Each new row is followed by its nearest point in the smallest flat space through zero that holds the last named rows.
In the rows, zero is written as 128.

q_623 (5 x 15):
[[ 95  68 166 185 107  95 119 206  95 154 121 114 119 126 109]
 [150 118 134 167  84 118 142 157 103 170 167 194  92 139  55]
 [151  90 133 165 137 143 124 179 149 133 162 139 106 151  68]
 [119  49 158 180 135 129 119 154 146 160 122 143 130 134 103]
 [129  63 148 158 132 121 131 165 130 148 102 100 120 132  92]]
New rows:
[144 105 110 169 115 168 140 162  99 131 139 149 141 148  91] -> [140 110 132 152 121 130 129 157 129 139 149 145 111 139  89]
[138 129 146 105 152 136 135 140 113 159 102 116 101 145 108] -> [142 117 125 123 125 125 140 131 123 134 110 109 118 129 103]
[167 118 135  88 144 131  92  97 165  94 165 143  93 143 138] -> [149 142 112 116 152 157 123 110 164 109 153 141 130 140 126]
[ 93 124 130 101 102  92 129 119 128 117 151 145  99 143 126] -> [122 144 128 130 112 119 129 131 111 132 138 143 125 125 132]
[120 119 167 128 164  95 117 125 106 161  97 157 113 163  91] -> [130 100 139 144 115 120 135 128 121 154 115 140 123 126 108]

q_906 (5 x 15):
[[100  75 121 109 116 183 156  61  92  95 113 104 172 159 180]
 [ 93 109 138 161 172 138 133 150 121 137 139 159 167 160 148]
 [ 52  66 166 162 160 126 113 127 122 113 181  71 152 164 128]
 [104 163 120 117 141 173 150  87 121  98 113  69 141 142 125]
 [ 89  88  72 138 106 164 115 103 105 131 101 114 187 133 150]]
New rows:
[168 145 146 105 105  99 161 101 114  89 149 124 165 156 131] -> [146 127 149 105 125 137 151 103 122 110 128 127 114 135 143]
[120 130 155 101 149 111  97  93 169  99 103 125 100 159 121] -> [133 135 152 118 133 126 138 118 131 114 139 109 109 132 124]
[108 113  88 167 150 142 149 108 143 106 135 112 154 168  92] -> [ 90 131 117 146 148 149 126 124 124 124 127 103 157 143 126]
[109 144 136  89 103 157 150 133  92 168  97 108 153 124 145] -> [127 134 107 119 120 152 137 107 119 122 106 124 144 129 139]

q_516 (5 x 15):
[[113 133 110 147 133 130 138 123 130 153 132  98 156 141 109]
 [170  97 149 140 134 114 121 165 112 141 154 152 114 122 157]
 [ 57 112 144 126  70 113 134 120 125 121 110 133 158  92 121]
 [108 119 132 143 140 146 127 144  93 131  97 174 136  74 132]
 [104 140  74 134 105  60  62 103 116 117 117 121  98 131 121]]
New rows:
[123 157 154 121 122 134  97 134 134 106 149 167 111 135 144] -> [139 127 140 110 122 124 118 128 130 105 125 148 103 122 142]
[110 148 143  96 125 142  92 134 165 117 152 135 143 156 129] -> [129 135 136 109 116 128 133 116 148 112 133 116 121 144 128]
[159  95  94  95  94 104 167 103 130 148 113  90  88  99 156] -> [132 123 132 120 111 109 119 126 136 120 139 123 117 138 134]

q_304 (5 x 15):
[[148 137  79 151 113 133 100 138 151 164 120 171 115 167 136]
 [113 126 149  89 119 117 124 110 115 115 112 108 128 149 108]
 [174 136 122 172  95 124  99 153 138  94 123 133 136 155 118]
 [158 133 113 141 100 107 192 132 111 141  59 129 137 146 146]
 [191 157 123 111 128 147 120 139 188 146 109 118 150 182 110]]
New rows:
[147 117 146  90 128 136 127 108 114 106  97 132 125 153 124] -> [129 130 141 101 116 119 130 117 123 120 105 113 132 153 113]
[124 150 188 147 123 120 112  90 135 124 132 152 121 114 134] -> [121 124 138 129 129 128 118 128 123 114 140 123 127 120 123]
[112 126 139 116 111 124 145 101 118 137 117 123 130 109 149] -> [111 122 132 116 130 120 151 118 110 133 116 124 125 117 134]

q_711 (5 x 15):
[[118 153 160 109 121  77 131 116 128 124 152 119  91 131  79]
 [148 156 165 155 133 135 143 100 137 154 137 135 149 151  94]
 [135 170 152 133 130 131 119 145 124 113 163 161 102  96  85]
 [ 92 134 135 149 155 182 102 130 132 150 121 161 147 133 109]
 [133 114 115 164 122  94 146 122 163 167 111 127 157 117 112]]
New rows:
[132 131 146 164 165 146 157 106 112 128 109  95 124 129 146] -> [142 128 136 134 130 143 136 113 125 135 122 121 145 150 139]
[106 138 123 119 135 119  96 161 101 151 106 116  95 156 122] -> [ 92 121 129 108 136 126 111 128 122 125 125 124 112 137 122]
[157 124 114 129  87 133 134  70 124 153 135 123 168 141 149] -> [160 122 131 142 122 130 152 106 132 141 117 110 157 153 148]
[159 116 105 104 201 171 122  65 117 153 124 106 123  92 126] -> [128 126 130 131 135 156 125 122 122 131 122 130 141 143 141]

q_393 (5 x 15):
[[190 141 139 124 142 137 131 130 139 117 118  61 104 125 121]
 [124 125 143 114 101  92 154 118 167 130 127  75 131 141 123]
 [127  87 140 115 134  95 109 117 134 102 135 107 137  92 127]
 [142 132 117 122 145 144 112 179 132  89 112 105 114 100 124]
 [165 145 142 124 179 108 125 144 137  71 134  96 120 138 176]]
New rows:
[105 141 175 170 116 109 161 125 158 140 119  83 146  88 153] -> [122 123 138 118 113 100 143 123 154 124 129  95 132 135 129]
[136 118 116 112 119  57 127 169  92 153 124 134 148 119 130] -> [109 114 129 123 123 112 125 130 133 119 131 132 137 119 129]
[154 162 156 147  60 128 125 129 133 135 124 137 151 147 137] -> [126 145 129 131 112 131 147 120 136 150 126 124 126 152 125]

q_767 (5 x 15):
[[161 158 132 169 105 144 142  86 139 151  90 125 132 124 105]
 [120 154 145 158  50 150  72 128 181 127 119 131 138 154 130]
 [103 163  98 134 110 168 114 134 143 124 136 133 150 149 178]
 [118 198 122 114  71 114  84 121 170  97 120 162 115 137 116]
 [135 113 140  87 109 104 107  79 148 145  90 132 141 141 122]]
New rows:
[105 113 117 110 148 151 130 100 122 154 132 107 129 131 113] -> [129 110 125 118 142 131 137 114 120 142 119 121 140 131 140]
[127 135 150 132 115 129  55 122 154 128  97 115 164 145 118] -> [124 121 146 126  84 129  89 115 161 136 113 127 140 148 129]
[136 123 129 164 105 135 141 117 169 141 167 148 131 145 103] -> [135 135 140 159 105 139 119 134 140 130 127 124 125 129 116]
[113  97 108 114 117 138 115 137 140 127 132 121 156 139 127] -> [115 107 131 117 122 134 112 133 135 133 132 122 141 141 147]
[122 119 123 113 107 132 153 116 161 111 132 132 135 132 131] -> [124 132 126 119 120 127 119 121 135 128 123 131 132 134 134]
[112 126 122 159 175  99  94  91 121 105 149  99 154 186 133] -> [120 114 126 119 132 133 125 128 128 133 129 123 138 135 144]

q_31 (5 x 15):
[[113 167 152 117 112  64 125  69 133 137 146 128 107 163  99]
 [120 154 130 132 139 127 149 101 147 123  86 136 155 116 177]
 [124 130 151 107  76 146 119 159 137 140 135 170 108 161 133]
 [142 173 111 102 143 102 139 128 104 126 145 167 122 152 151]
 [147 102 124 117 116 160 145 122 123 114  92 149 120 158 135]]
New rows:
[124 133 119 119 142 130 129 119 167 124 130  93 150 174 109] -> [126 123 133 132 127 120 130 106 131 126 121 117 125 133 115]
[130 129 112 178 117 124 108 183 124 166 113 129 135  96 124] -> [118 122 129 140 128 144 113 169 136 137 144 118 139  95 135]
[155 172 131  96 117 116  90 125 140 152 120 131 118 121 119] -> [120 151 136 120 118 110 123 128 130 136 143 140 123 136 130]
[188 145 118 110 123 147 128  68 146 121 138 181 101 120 130] -> [142 138 122 111 128 122 144 107 117 119 114 152 118 161 135]
[ 95 149 129 121 125 147 123 136  89 126  95 129 143 125 126] -> [128 131 127 128 129 135 132 131 131 127 119 134 134 125 142]

q_537 (5 x 15):
[[104 135 103 103 120 134 139 125  89 145 117 144 114 123  78]
 [138 129  93 122 127 185 119 154  98 137 110 145 102 110  91]
 [129 125 122 153 133 201  82 136 114 132 140 148  96  92 134]
 [ 83 141 130 122 135 118 152 169 130  56 117 135 154 161 155]
 [120 140 111 101  68 131 125 141 119 103 103 130 126 185 110]]
New rows:
[139 167 100  95 155 120 106 127 120 115 120 106 142 124 105] -> [131 129 116 118 133 126 143 137 120 130 117 128 130 129 112]
[118 130  81 127  95 176 107 145 120 125 165 141 152 114 149] -> [120 131 122 136 116 169 102 140 119 114 129 141 113 126 133]
[113 162 135 174 131 117 116 114 148 146 111 115 119 131 151] -> [128 126 144 139 127 122 116 115 140 129 141 124 130 126 147]

q_152 (5 x 15):
[[146  75 127 130 148 111 109 114 138 117 142 120 106 110 140]
 [167 134 111 109 104 112 130 142 154 161 152 127 130 112 143]
 [124 127  97 169 115 118 162 117  94 177 113 117 110  99 139]
 [117  96 115 164 128 138 126 143 112 173 151 129 144  90 148]
 [ 95 149 148 151 119 147 114 176 128 112 163 106 112 111 102]]
New rows:
[121  97 139 130 167 155 146 138  92 121 122 144 138 115  84] -> [ 99 110 138 148 147 143 121 123 109 117 121 132 137 129 126]
[ 90 121 116 133  99 107 155 106 201 122 162 126 108 105 160] -> [147 122 122 125 120 115 124 137 142 135 147 117 110 112 131]
[147 130 126 141 136 117 151 146 126 176 116 124 152 142 132] -> [135 136 113 130 116 129 142 127 122 162 123 137 146 123 141]
[118 126 121 149 160 124 130 135  67  96 128 113 116  74 153] -> [105 103 127 166 142 130 129 123 103 126 127 114 105 108 125]
[108 144 133 150 146  97  75 138  99  96 126  84 181 146 152] -> [105 120 144 134 142 145 115 133 123 110 130 134 142 135 122]

q_587 (5 x 15):
[[ 77 133  97 175 149 150 116 153 156 115 137 141 122 184  95]
 [143 148 165 127 145  86  94 171 165 158 122 116 120 149 139]
 [124 141 122 136 190  95  99 155 160 196 134 164 115 127 157]
 [149 162  93 124 160 103 119 149 107 148 131 140 133 140 151]
 [106 164 104  43 136  92 121 120 158 112 115 138 138 157 130]]
New rows:
[129 118 111 108 114 100 116 148 132 101 127 122 132 127  98] -> [125 139 127 111 118 122 127 131 133 109 123 118 133 145 120]
[165  97 130 120  97 118 104 127 143 158 101 119 169 161 160] -> [147 135 149 118 123 110 120 138 131 134 123 115 128 126 136]
[144  95 141 117 165 166 131 110  93 108 139  89  92 125 108] -> [134 113 133 142 112 147 140 117 111 117 130 121 129 114 123]
[ 88 104 106 142 117 142 151 135 112 145 147 101 128 146 153] -> [118 121 114 149 130 145 134 125 120 123 133 134 127 131 120]
[151 157 115 149 113 113 101 153 158 118 120 110 137 147 105] -> [134 148 135 139 125 115 113 159 136 117 125 109 129 163 119]
[109 140 121 159 129 146 135 138 126  98 100 134 123 120 160] -> [124 126 117 146 129 140 131 130 119 122 132 129 128 133 122]
